There are 4 nested groupings, the coarsest first. Each group lies inside one group of the grouping before and may be the whole of it. The rows also spread widely along 12 directions, which tell nothing about the answers.
Some rows, each with its group in each grouping after it:
[ -8   3  22  -2 -38  -8 -30   9 -10   2 -16  -2  18   9 -17  11  -7   0
 -24  -1 -19   2  34  16   9 -27 -25 -18  20 -12 -14  -9  -2  -5 -26 -14
  -7 -44 -26  26  -5] | zif J_170 J_83 lomi
[ 23   5 -14   3 -16  35   1 -14 -15   7 -36  -1   2   9  -5  19  43  -6
  19   3   5 -33 -22   3   1  -6 -19 -12   6 -39 -13   3  -6  -7   7  -6
 -15 -20  -1  22  47] | zif J_170 J_461 vav
[  9  16 -16   8   3   6  -8 -11  18 -21  -5 -28 -20 -44  -3  -9  11  -1
 -22 -16  -2  16   3   1  13  -8  10 -20  -8 -13  -7  12  -2  13 -12  -8
  -9 -17 -27 -31  27] | gumiz J_993 J_599 Bibel
[  0 -20  22  25 -18  12   7  21  -7  -4 -14   5  -3  13   0  34 -14 -17
  19 -11   0 -12 -16   2  -8  10 -14 -16  10  37  21 -31   8  30  23  -1
   2  30  18  33 -24] | zif J_385 J_518 mapan
[  2   3  10   2 -14  15   0  21 -19 -32   0 -15  -9  -7   6  12 -19 -16
   3 -11   1  16  16  26   3   3   2  -8   5  -3  -4 -22   1  17   2 -16
  -1  -3   1  12 -14] | zif J_170 J_614 taruz
[  7  17   7  10 -12  57  20  13   1 -45 -22  -2 -16 -13  11  28  -5  -4
  -2  -9 -11  11  20  26  17  -3 -34 -16  29 -53 -11 -23   7  13  43 -25
 -33 -26  -8   8  -9] | zif J_585 J_941 labo
[ -6  27 -41  27 -17 -15 -13 -10  32  36  11  -3 -24 -60  13 -22  19  -6
 -15 -40  35  21   2 -24  -2  29  21 -12 -17  31  32   5  17 -10 -28   7
  -3  34 -14  -6  44] | gumiz J_379 J_913 tev
[-11  -1  15 -10 -17  -5 -22   7 -33 -14  16 -14  29   6  -1  -7 -19  -8
 -22   3   3   2  22  19   9  12 -29 -25  -5  17 -15 -23   5  11 -24  -6
  25   6   4  13   3] | zif J_385 J_518 Vub
[-17  18  -1 -27 -18 -12   3  24  23  -6   8 -18 -34 -10  26   4 -15  17
   5  -3  13  28  27  15 -32 -23  36  19  -5  -3 -11  34   0   8  10  -2
 -19 -30 -41 -25   3] | zif J_585 J_742 nizi
[ 12 -21   6  -7  13  10   3  -7 -21 -15  -3  -7   7  28 -11   8   3 -13
  15   6   3 -18 -35   4 -15  -5  -4  -4  -7   9 -22  16 -19   7   7  -2
  13  -4  13  16  12] | zif J_585 J_941 Rudo
[-16   7  20 -23 -42 -12   3  24  19  12 -15 -46  -1 -10  29   7   7  17
   4  -8   0 -19  32  12   0  -1  25   6  -9  -4  19  -7   1   2  20   9
 -16   7 -23 -15  12] | zif J_382 J_949 nozu
[ 11   9 -10   3  -3   1   6  22   2 -13   5   6   2 -14  24  -7  -7  10
   1   8  -1  19  34  22  11   0  21  18  20 -27  16 -24  12  -7  -5 -10
 -16 -10   8  -1 -37] | gumiz J_994 J_24 Pesi
[ 17  17  -1  10 -19  14 -19  20 -14  -6 -23   0  17  -8  -3  -3   9 -11
 -16  -8  -6   8  29  19  18  -5 -12 -24  32 -36  -9  -4   5 -16 -24 -22
 -14 -53  -3  40   1] | zif J_585 J_941 Rudo
[ 15 -10  -4   6  16  10  20   1   4   7  -9 -30   0  -4  13 -15   5 -14
  20 -16  26 -15 -27 -14  -8  36  30   9 -17  10  18  15 -17 -19  19  10
   4  22  32  20   9] | zif J_385 J_518 mapan
[  4  -1 -11  -5 -21  -8 -14  -5 -17  10 -11   6  -7  18  -7  18  20  -3
  19   9  11 -18 -16   7 -23 -21  -8 -10  -6  13 -19  12   0  19 -24  -1
   7 -10 -17   6  41] | gumiz J_993 J_599 Bibel
[ -3   6  -5 -20   8  13   5   0  -9 -26  19   1  16   2  27  -8   5  31
 -10  40  -2   1  14  20   8  -4 -19   2   3 -30  -9 -17  19  20  16  -2
   1   0   1 -38 -13] | gumiz J_994 J_24 Pesi
[ 14 -12   1  13 -13 -21 -20  16  -7  19  -9  23  17  17 -11   4   8  -3
   6  11  -5  -4   3   4 -12 -20   7  -2  25   7   3   1   5  -6 -34  -7
  -1 -30   4  37 -17] | gumiz J_379 J_913 tev
[-11   2  -3  -2 -20  20   8 -11 -11 -12   4   7 -19   8   1  30  -7  -8
  12 -10   8  -1  -6  12 -11  -1 -24   2  -7   5  -9 -20  -3  14  16  -5
  -3  21  -9   3  19] | zif J_170 J_461 vav
[  2   7  -6  -2  -1  -9 -19  33  -9   7   7   3  14  -3  30 -16   7  18
  -4  28  15  12  11   7 -14   6  13 -14  10   2  10   6  33  23  -7  -1
   5 -19   7   2 -20] | zif J_170 J_461 vav
[ -4  -9  -7  -9 -13  -6  -2 -16   1  19   6   2  18   8   8   3  23  17
  -6  13  -6 -25  -1  -1   6   2 -10   9  -5  -6  11 -19   2  -5   5   7
  -2  23   0 -12  14] | zif J_382 J_949 nozu
[  1  -6   3  -4 -19   1 -19   1 -23   1  -6   7  14  18  -4  16  14   2
   0  17  -5 -15  -4  12  -5 -15 -21 -17   6   1 -11 -12   8  20 -10  -5
   6  -8  -6  11  11] | zif J_170 J_461 vav
[  9 -13  -2 -13  12   3  12   8  -1 -14   5 -43  -4 -10  26  -3  14   8
  20  13  11 -19 -24   2  -6  14  36  -1 -27  13  12   1   2  33  23  13
  10  35  12 -32  12] | zif J_385 J_518 Vub
[ 10  -1  14  -9  20   6   6  31  10 -11  -9 -53  11 -15  33 -28   3  11
   1  13  19  -3  -8  -6  -8  24  33 -18 -11   0   9  33   8  18  28  10
   5 -15  15 -11 -10] | zif J_385 J_518 mapan
[ -6   5   3   7   6  15   7  15   5 -33  14  10 -15 -11   8   3 -29   1
  -8  -1   7  35  10  11 -12  -1 -12  -7  12   1  -9  -1  12  20  14 -14
  -4 -15  -5  -2 -29] | gumiz J_379 J_913 tev
[ -3  -2   0  17  -3 -13 -13   0  13   7   5   0  -3 -14 -11 -10 -14 -12
 -21 -25   2  20   7  -7   0   4   4  -6   5  20   7   9  -6 -16 -15  -4
  -1  -9  -6  21  -8] | zif J_585 J_941 labo
[ 12   3 -25 -13   6  -1 -13  -3 -35 -21  27  14   7   4   5  -6   1  -4
  -1  14   0  14  11  30   3  -6   5   8   5 -17 -21 -15   0   1 -32 -15
   9  -4   6   0   4] | zif J_585 J_941 Rudo
[  1  -3   4  35 -11  27   2   1   2 -15 -12  23 -22  -5 -22  25 -21 -28
  -9 -34   1  20  -9  -4  -5   0 -34 -23  19  13  -5  -6   0  10  10 -21
  -9 -11  -1  38 -10] | zif J_382 J_949 nozu

New rows. What belongs after each?
[ 13  -9  -4   2  21  18   6 -19  19 -23  -5 -35  -2 -27   0  -5  23  10
 -15   4 -15 -10 -24  -9  18  -4  12 -12 -13 -19   5   5  -7  18  27   3
  -8   5  -4 -39   9] | zif J_170 J_461 vav
[  9  -7  -2   5   8   8  12 -13  16 -10 -16 -21 -28  -4 -10   9   5 -10
  15 -16  11  -7 -33 -10 -20  -9  13  -2 -16  12 -11  32 -21   9  13   3
  -4  -7 -12  -7  26] | gumiz J_993 J_599 Bibel
[-22   0   0 -16   7 -19 -18  -9   0  -5  35  23  12  12   2 -17 -27  25
 -34  25  -4  34  25   7 -12 -16 -18  14   8  -5 -20  12   5  -5 -12  -6
   5 -29 -17 -14 -30] | zif J_170 J_83 lomi
[-20  20 -26  22 -12  -1 -10  -4  30   5  22  20 -34 -42  14   5  -3  10
 -26 -17  10  38  10  -8  -5   1 -10 -14   2  22  15  -4  28  25   2  -3
 -11  18 -31 -26   9] | zif J_585 J_941 labo
[ 17 -29 -14  -5  34  -9  13 -18   3  -3  17  15  -1  20  -3  -4  -1   8
  15  19 -10   1 -23   0 -16 -15  35  46   1 -11   2   9 -23 -17   5   1
  -5  -2  18  -4 -32] | zif J_170 J_461 vav
[ -7  13 -14 -17 -22  -7   1   4   8  11   4 -19 -19 -11  25   3  13  12
  11   0  16   0  12  10 -13  -2  27  17 -15  -5   6   4   4   2   1   6
 -10   9 -21 -20  26] | zif J_170 J_614 taruz
[ -4  -7  16 -16   8 -10   3   0  25 -14  -7 -34  -7  -2   3  -6  -2  19
  -7  10  -6  -3  -2  -1 -12 -21  15   2 -11  -3 -10  32 -11  12  16   7
  -7 -28 -23 -32  -3] | gumiz J_993 J_599 Bibel
[-11   7  -2  13  10  22   4  -9  15  -8   0  17  -6  -1   8   2   4  19
 -16  15  15   7 -20 -16 -17   5 -49 -27   3   4 -11  19  23  30  31   1
  -1 -12  -9 -16   4] | gumiz J_993 J_599 Bibel
[-11   4  17  -3  -9   1 -19   1   1  -8  -2  -8  19  -1  -4  -9 -10  11
 -35   6  -8  11  21   4   8  -7 -29 -19  10 -13 -13   5   4  -1  -2  -8
  -1 -35 -15   3 -11] | zif J_170 J_83 lomi
[-16 -16  28 -26 -23 -23  -3  16 -13   5   5 -31  19  24  10   0 -14   2
   7  -1   5 -20  12  13 -11   6  11   8 -17  25   3  -7  -9   0   3   8
  15  16   2   8  -1] | zif J_382 J_949 nozu
[-23   9  12  -7 -17   7 -13 -10  15  23  -9  15  20  17   5  -3   8  33
 -30  22   4  -5  10 -13 -11  -9 -55 -13  12 -19 -13  21  15  -8  19   4
 -10 -38 -23   3   5] | zif J_170 J_83 lomi
[ -8   9 -13 -17 -17  25  15 -16  -3 -10   4 -11 -11  -4  24  21  19  14
  13   7   6 -17  -1  14   2   5 -12   9 -15 -22   1 -26   5  15  32   3
 -11  33 -10 -30  33] | zif J_170 J_461 vav
[  4  -7   6   8   8 -15 -22   2  -6   6  -1 -38   8 -10 -11 -29  -1 -21
 -14 -21  25   2 -27 -19 -10  20  16 -31 -25  42  -5  36  -9   2 -22   6
  28  -4   7  20  24] | zif J_170 J_614 taruz
[ -6  -6  25   6 -18  -6  -5  28  14  -2 -10 -13   7  -5   7   3 -15   6
 -15  -6 -12   6  25   6   3  -4   4  -8  17   1  15  -8   7   5  12  -6
 -12 -19  -6  12 -36] | zif J_382 J_949 nozu
[ -9   4  -3  21 -10   3   0  19   2  29   2  27  11  11  26  -5  -1   8
   3   6  27   5   0 -11 -16  33 -19  -2  14  18  28 -11  30  -2  16   5
  -1  14  24  34 -24] | zif J_170 J_614 taruz
[-12   1   0 -10 -11 -24  -9  -5   1   1  18  -5  15  -3  10  -9  -4  17
 -17  11  -8   1  26  13   9  -3  -3   9  -4   4   7 -23   5  -1 -16   3
   3  12  -8 -20  -8] | gumiz J_993 J_599 Bibel
[ 15  10 -11  -6  10  14   8   8  -6 -20   1 -30 -10 -22  11 -19 -12 -15
   3 -19  18  20  12  11   0  17  30   7  -6 -20  -9  15 -15 -18  -7 -10
  -4 -18   7   9   6] | zif J_385 J_518 Vub
[  8  10 -21  15  -6   5 -10   0   0   0  -2  24  -6  -8   6   7  18   9
  -4  13   1   7   2   5  -3 -10 -16 -13  15 -10  -1  -7  21  20 -13  -9
  -9 -13  -9  -6   5] | gumiz J_993 J_599 Bibel
[-24  25   2  -3 -13  21  -4   0  10  -9   7   8  -6  -9  12  -1 -12  12
 -29  -4  14  24  17   0  -9   3 -48 -22   5  -8 -20  13  18   8  20  -8
  -8 -23 -26  -6  11] | zif J_585 J_742 nizi
[-12 -19  12  -9  -1  13  32 -15  -9  -5  14   1  13  31  15  12 -14   3
  19   3   6 -20  -7   8  -2  27 -17  37  -9   1  13 -37 -13 -19  43   8
   1  51  30   9 -19] | zif J_170 J_614 taruz
[-14 -10  16  -9 -15 -15   7  31  15 -14   7 -23 -30  -1  23  23 -21   8
  21   0   3  11   5  13 -29 -15  41  11  -8  31  17  -1   6  41  25   6
  -6  13 -17 -20 -26] | zif J_170 J_461 vav
[ 11   4 -11 -35  12  -4 -13  -5 -24 -28  19 -20  11  -1   6 -21   1   9
 -11  23  -6  13  20  29   4 -19  21  12  -6 -39 -34  12 -14  -6 -26 -11
   4 -35 -10 -23   7] | zif J_170 J_461 vav
[ -8 -20   3  14  19   4  12 -25  10 -13  23   7  -6   2 -10   1 -22  -6
 -13 -13  -2  14 -20 -10  -1  11 -10  15  -9  21   7 -12 -13  -4  20   1
   5  31  12  -3 -25] | zif J_170 J_614 taruz
[-13 -16   1   2   4 -14   8  15   1   4  16  32 -12  33  21  18 -12  18
  25  31  15   3 -20   0 -45  -7  -4  11   2  39   5   4  21  42  21   8
   8  15   5  -8 -29] | gumiz J_993 J_599 Bibel
[  3 -16  19 -11  -2  -2  -6  19  -5 -25  -6 -13  -2  16   0  19  -4   5
   4  16 -16  -5  -6  16 -13 -30   8 -10   6   6 -13   8   0  36  11  -5
   0 -22 -14  -8 -13] | zif J_585 J_941 Rudo
[ -1   8  -8  -8  15   0  -2  18   7 -20  21  -7  10 -19  37 -21   5  34
 -15  36   5  14  11   9   3   3   7  -9   0  -8  10  -6  33  37  14   2
   4   3   1 -45 -24] | gumiz J_994 J_24 Pesi
[ 14 -16  18 -10  -1  -3   3  14   2 -17 -18 -53  -9  -4  -7  -1  -2 -16
   9 -18  -3 -10 -10   5  -6  -9  44  -4 -13   5  -5  24 -27   5   4  -3
   0 -16  -4   2   8] | zif J_382 J_949 nozu
[  3 -11  16   1  16   4 -16 -35   2 -14  -8 -44  23  -9 -39 -25   3 -19
 -43 -28  -5 -12 -30 -22  18   6 -25 -36 -24  12 -26  32 -34 -18  -8   0
  18 -14  -5   5  38] | zif J_585 J_742 nizi
[ -5 -12  11 -14 -31  -3  -7 -21 -23  -2  -5 -14   4  22 -25  24  -4 -21
   8 -19  -6 -23  -3  15  -1 -13 -14   6 -15  10 -17 -18 -30 -13 -16  -3
   8  14 -11  21  33] | zif J_170 J_461 vav
[  6  17  -7   2  -7  10  -7  34   3  -4 -14 -16 -28 -13  19  -1   4  -6
  13  -8  31  18  -8   2 -32   0  20 -26   0   9 -10  45  14  28   5  -5
  -4 -35 -16   9  23] | zif J_585 J_941 labo
[ 13  -6 -18  12  -7   5  -1 -17  -5   4  -3  25  -5   6 -15  17  11 -11
   4 -11 -10  -1  -5   6   3 -15  -4  13  14 -12  -3 -15 -13 -18 -13 -11
 -14  -1  -1  20   7] | zif J_585 J_742 nizi
[ -2  -8  12   5   4 -10 -15   0  22  -1  -4 -22   9 -16  -6 -13   1  10
 -29  -2 -12   6   1 -11   5 -10   8 -14  -1   4   7  15  -2   4   2   2
  -4 -21 -13  -9 -14] | zif J_170 J_461 vav
[ 20  -9 -26  29  -8  16   1 -12   0   6 -11  33 -14  -1  -8  34  33  -7
  15  -3 -12 -14 -28  -1   3 -14  -6  -2  16   0  15 -29   7  17   4  -7
 -16  24   4   9  11] | zif J_585 J_742 nizi
[ -6  18 -19  36 -22  20   7  -6  16   8   1  32 -21 -27   3  14 -10 -14
 -12 -41   7  27  22   0  12  20 -25   2  22  -4  22 -32   8 -24   5 -14
 -25  17  -2  30  -4] | zif J_585 J_941 labo
[ 13  -2  -3 -11  -1 -13   0  18   8   5  -8 -38  -3 -13  20 -13  11   4
  14  -2   8  -4   4   5  -6   3  58  14 -10  -6  17  13  -8  -6   0   6
  -7  -5   3  -4  -1] | zif J_170 J_461 vav
[  6   9   3  -6 -16  -4  -4  20  12   6 -21 -30  -7 -10  12  -6  11   3
   8  -3  17  -5   1   0 -15  -9  25 -10  -6   1  -1  31   1   4  -3   4
  -5 -26 -16   0  19] | gumiz J_994 J_24 Pesi
[ -8  -4  -3 -12  16  16   6 -15 -20 -44  34  16  -6  11  -1   5 -30   2
 -14  13  -5  30   8  24  -3  -8 -25  13   1 -16 -32 -14  -5  11   7 -16
   6  -4  -2 -16 -23] | zif J_170 J_614 taruz
[ 16 -20  -4  -1   8  15  11 -25 -16 -22   1 -13  -1   5 -16  14   3 -17
   9  -7 -11 -16 -21   9  11  -2   2  11 -10  -6  -9 -17 -29  -4   1  -4
   4  21  13   3  12] | zif J_385 J_518 mapan
[ -4  -8  -2  -8   4 -17 -10  25 -16  17  16   9  17  23  32 -12   2  20
  14  36  24  -2  -8   2 -29  15  12   1  -2  24  13   6  25  23   4  10
  18   9  20   5 -18] | zif J_170 J_83 lomi
[ 12 -15  -2 -40  25   6  30   8 -12 -10   9 -15  15  36  39  -9  10  25
  38  42   8 -23  -7  20 -18   6  34  47  -6 -38  -4  12 -13 -13  38   8
  -6  -2  26 -13 -15] | zif J_585 J_941 labo
[ -2  -4  25   7  10  11  -6   6   6 -12  -8 -20  26  -4  -1 -20 -13   6
 -33   2  -3   7   6  -7  13  14 -21 -21   9 -11   0   8   0  -8  19  -3
   1 -28   9  14 -27] | zif J_170 J_83 lomi
[ 17 -24 -20 -25  13 -17   2 -19 -26   0  19  -9  11  22   2  -3  16   1
  25  22   1 -24 -19  13  -9  -7  35  33 -21   0  -9  -3 -23  -7 -21   6
  15  24  16 -11  19] | zif J_385 J_518 Vub
[ -5 -17  11 -32   1 -14  13  -3   2 -12  15 -28   7  14  15   2  -4  16
   9  13 -13 -15  10  19   0  -9  28  35 -13 -10   2  -9 -20  -8  17   8
  -4  15  -3 -25  -9] | zif J_585 J_941 labo
[ 19 -10  20  32   1  17 -10  33 -20 -26 -23 -12  -1  -1 -20   5 -19 -43
   7 -26  19  10 -27  -2 -14  12  -8 -52   9  39  -8  13   2  28  -9 -16
  18 -21  21  57  -8] | gumiz J_379 J_913 tev
[-30   7  -8 -17 -23 -20   1 -22  27  13  24  12 -21  -2   5  10 -12  19
 -13 -10  -3  17  26   5 -14 -20  -4  34  -7   2  -4   2  -9 -19   0   3
 -16   7 -41 -23  10] | zif J_585 J_941 labo
[  8  18 -31  21  23  33   2 -10   4 -22  12   2 -28 -41   6 -14  -3 -13
 -16 -18  27  37 -16 -10  -4  24  -8 -24  -6  -1 -11  20   9  14   3 -11
   2  -3   2  -7  20] | zif J_385 J_518 mapan
[  7 -11   2  -4  -1 -15  -3   8 -10  29   2   6  43  22  15 -21   4  11
   0  19   5 -16  17   2   2  19   5  21  13 -11  18 -12   1 -39 -11   6
   2  -3  31  33 -26] | zif J_385 J_518 Vub
[-11  23  -8  14   6  53  34  -8  37  -9 -15  -8 -28 -25  31   3  11  17
   0  -9  35   1 -25 -24 -12  28 -35 -18 -10 -10   7  20  20  18  72   8
 -18  14  -6 -24  23] | gumiz J_994 J_24 Pesi
[  1 -13   3 -12  -1 -14   4  -8  -3  -1  10 -23   5   4   1  -7  -5  -3
   4  -7  -1  -6   3   7   2   4  28  27 -15   2   6  -8 -21 -21  -5   4
   3  16   7   1  -3] | zif J_170 J_614 taruz
[-21   5  -5 -15  -8 -15 -11  14  -4  25  23  14  22  13  39 -12   8  36
  -6  42  22  -2   9  -1 -22  14 -16  -4  -3  16   8   1  36  22   5  15
  13  12   3 -14  -4] | zif J_385 J_518 mapan
[ 11  -5 -17 -11  12  -2   2 -10  -7 -17  18  -7  -4  -5   7  -5   5   6
   1  12  -7   8   2  16   4  -9  26  24  -4 -22  -5  -7  -8  -1  -6  -5
  -5   1   0 -21  -5] | zif J_170 J_614 taruz
[ 22  -3 -13   2  -3 -10 -23   1 -22  -7   3  10  18  -3 -12  -9   3  -5
 -14   9 -20  14  26  24  20 -18  16   9  24 -34  -6 -18  -8 -20 -46 -20
  -7 -36   4  19 -19] | zif J_170 J_83 lomi
[ 16  -3  -9  20   0   4   4  -9   3  -6 -12 -13 -13 -16 -13   1   2 -23
   6 -28   6   0 -14  -2   5   8  12  -4  -5  10   5  -1 -16  -8 -12  -5
  -3   6   4  16  14] | gumiz J_993 J_599 Bibel
[-13  -4   8   5 -26   8   3 -19  19  19 -18 -20   2  -2   0  19  25   2
  -2 -18   0 -36 -20 -15   4   7 -24 -15 -15  17  15  -9  -3   3  27  14
  -6  34 -13  -3  40] | zif J_585 J_941 Rudo
[  8 -24  12  20  24  12  16  -2  -6 -34  12  22   0  16 -17   6 -40 -17
  -1  -7  -6  21 -11   5  -4  -2 -12  12  15  11  -4 -14 -14  -2  11 -14
   4  -1  26  24 -56] | gumiz J_994 J_24 Pesi
[-18  -4   7  -6  18  13  18 -25   2 -24  30 -20  11  -8   6 -19 -27  -4
 -24 -19   9  10   2  -1  15  38 -24   6 -21   7  -1 -15 -16 -20  27   3
  13  39  16  -9  -3] | zif J_585 J_941 labo
[  3  -1  18   9   1  10  -1  46  -9 -31  -2  -9 -10  -2  15   5 -29 -11
   6  -4   8  26   9  17 -13   5  10 -21  16  14   1   3  14  33  14 -14
   1 -21   8  21 -37] | zif J_585 J_941 labo
[-16 -14   4  -4 -21  -1  10 -23  -2  -3  13   1  -4  12  -4  29  -4  -3
   5 -14  -9 -17  -6   8   2  -3 -17  14 -14  22   6 -38 -13   4  15   4
   0  52  -7  -7  13] | zif J_585 J_742 nizi
[ -7  -3  21   0  -6   6  11  -7  25 -12 -14 -28  -8  -6 -11   0 -16  -4
 -12 -23   0   1   0  -7  -2  -9  -5  -1  -8   2  -7  20 -20 -14  18   1
  -7 -16 -17  -1   1] | gumiz J_994 J_24 Pesi
[ 27   1 -29   6  18   8   1   3  -6   6  -1  16   2  -1  14 -13  20   5
  12  17   8   7  -6   4  -7   2  27  18  16 -34   7   9   3 -16  -6  -8
 -14 -23  20  14 -12] | zif J_170 J_461 vav
[ -4 -23  -2  21  -5 -25 -28 -34  13  11   8   1   1 -11 -40   7   5 -11
 -30 -19 -22  -1 -22 -18   8 -22  -4 -14 -10  38   5  -5 -16   5 -30   2
  10  16 -18  -2  10] | zif J_170 J_461 vav
[-17   7   5 -12 -21 -14 -24   7   2  14   6  -9  16  -2  16  -7  11  23
 -21  19   3  -3  14   1  -5  -4 -13 -19  -4   7   1   2  21  18  -4   6
   6  -7 -19 -14   8] | zif J_170 J_461 vav
[ -4  16 -10  -7  -5 -21 -19  36 -19  -5  26   4  -3  -7  20 -25 -29  -9
   2   0  37  43  24  17 -30  13  23  -6   0  26 -11  19  17   7 -39 -10
  19 -21   2  20  -9] | gumiz J_379 J_913 tev
[ -8 -14 -16  -4  29  -3  -3  -8 -20 -11  43  37  -4  23   7  -5 -22   6
   1  28  21  26 -24  -1 -37   4 -16   6  -7  30 -21  16  11  27  -4  -1
  25   8  14  -5 -16] | zif J_385 J_518 mapan
[ 11  17 -22   4  -2  40  21 -26  -3  -4  -9 -13   2 -21  10  -6  16 -10
  -1 -21  15  -9   4   3  24  34 -16   7  -5 -43   0 -16 -13 -39  14  -5
 -15  15  15  11  35] | zif J_385 J_518 mapan
[-20   3  -1 -17 -21 -31 -11   1  17  40   6  -9   3  10  14 -10   5  14
  -1  -4  21  -6   6 -10 -26   1  14  12 -14  26   6  28  -1 -18  -9  16
   2   0 -19   5  23] | zif J_585 J_941 Rudo
[ 11   7  -9  26  -5   8  -4  -5  19   9 -13  -1   4 -30  -5 -11   5  -7
 -23 -25  -8  13  18  -5  24   9   5   1  18 -24  23 -14  -5 -34  -7 -10
 -22 -14   4  23 -15] | zif J_170 J_461 vav
[ -2 -18  20 -22 -17  -7   2   5 -16   4  -8 -40  23  23  12   8  16   0
  19   7   5 -46 -15   8  -1  11   5  -5 -22  18   6 -11 -10   9  15  14
  14  32   9   2  27] | zif J_585 J_941 labo
[  1  10  -1   0  -6  15   4  13   9  -4 -10 -31  -3 -21  26  -5  12   7
   1  -3  16  -5  -3   0   1  20  11 -15  -8  -4  16   0  13  16  26   5
  -6   9   2 -11  11] | zif J_170 J_461 vav
[ -2  14 -20  -3   3  12 -11 -10  -2   3  13  20  12  -7  11 -18  13  19
 -28  17   7  11   9  -2   1   5 -30 -11   9 -28 -14   9  18  -3  -2  -9
  -3 -23  -5  -9   9] | zif J_382 J_949 nozu
[-37  18 -15  13 -47   1 -11 -33  15  16  17  26 -29 -21 -13  27  -9  -6
 -28 -40   8  18  16  -5  -3  -1 -52 -10 -10  28  -3 -23   7   2  -9  -6
  -5  35 -42  -5  44] | zif J_382 J_949 nozu
[-19   0 -30  -9  -4 -43 -16 -30   8  28  40  16  -3  -5   8 -13  10  21
 -11  11  13   4  -2  -8 -15  -3   4  18 -26  37   6   0   7   3 -33  15
  17  38 -17 -36  25] | gumiz J_993 J_599 Bibel
[-15   1   5   4   2  -4 -20  -5   2  -1  20   4  30  -6  10 -18   3  23
 -41  22  -4   6   8  -5  14  11 -36 -23   2   3   5 -15  26  15   3   2
  11   5   1 -15 -16] | zif J_170 J_614 taruz
[-15  19   5   0 -19  26   3   7  -7  -8  -2 -23   4 -14  24  -2  -1  -2
  -7 -11  26  -2   5   3   4  36 -31 -29 -13   5   5 -15  18  16  27   1
   6  22   4   2  23] | zif J_170 J_461 vav
[ -5  -6   7  17   7   7  -6  -8  13 -18   8 -26   4 -33  -3  -7  -5  -2
 -33 -12  -6   7  -9 -10  20  15 -12 -32 -12  23  11 -12   6  26   9   2
  10  25   0 -20  -2] | zif J_385 J_518 mapan
[  4   1  25  -5 -13  16   3  12  -7 -24 -22 -42  25  -5  11   2   9   6
  -9   7  -9 -26  12  17  25  10 -20 -27   1 -19   3 -25   4  16  21  -2
  -2  -3   3  -7   2] | gumiz J_993 J_599 Bibel
[-16  28 -20   7   5  -3 -30   0 -12 -14  40  15  -1 -32   6 -35 -31  -3
 -48  -8  24  63  30   5   0  20 -24 -25   0  11 -18   8  22   4 -36 -16
  17 -18 -11  -1  -2] | zif J_170 J_83 lomi
[ -8   6  -4 -12  12  11   6   2  23  -6   9  -9   2 -13  33  -9  13  40
 -16  34   1   3   2  -4  -5   0  -6  -4   0 -21   2  13  22  25  36   8
 -11  -8 -11 -45  -8] | zif J_385 J_518 mapan
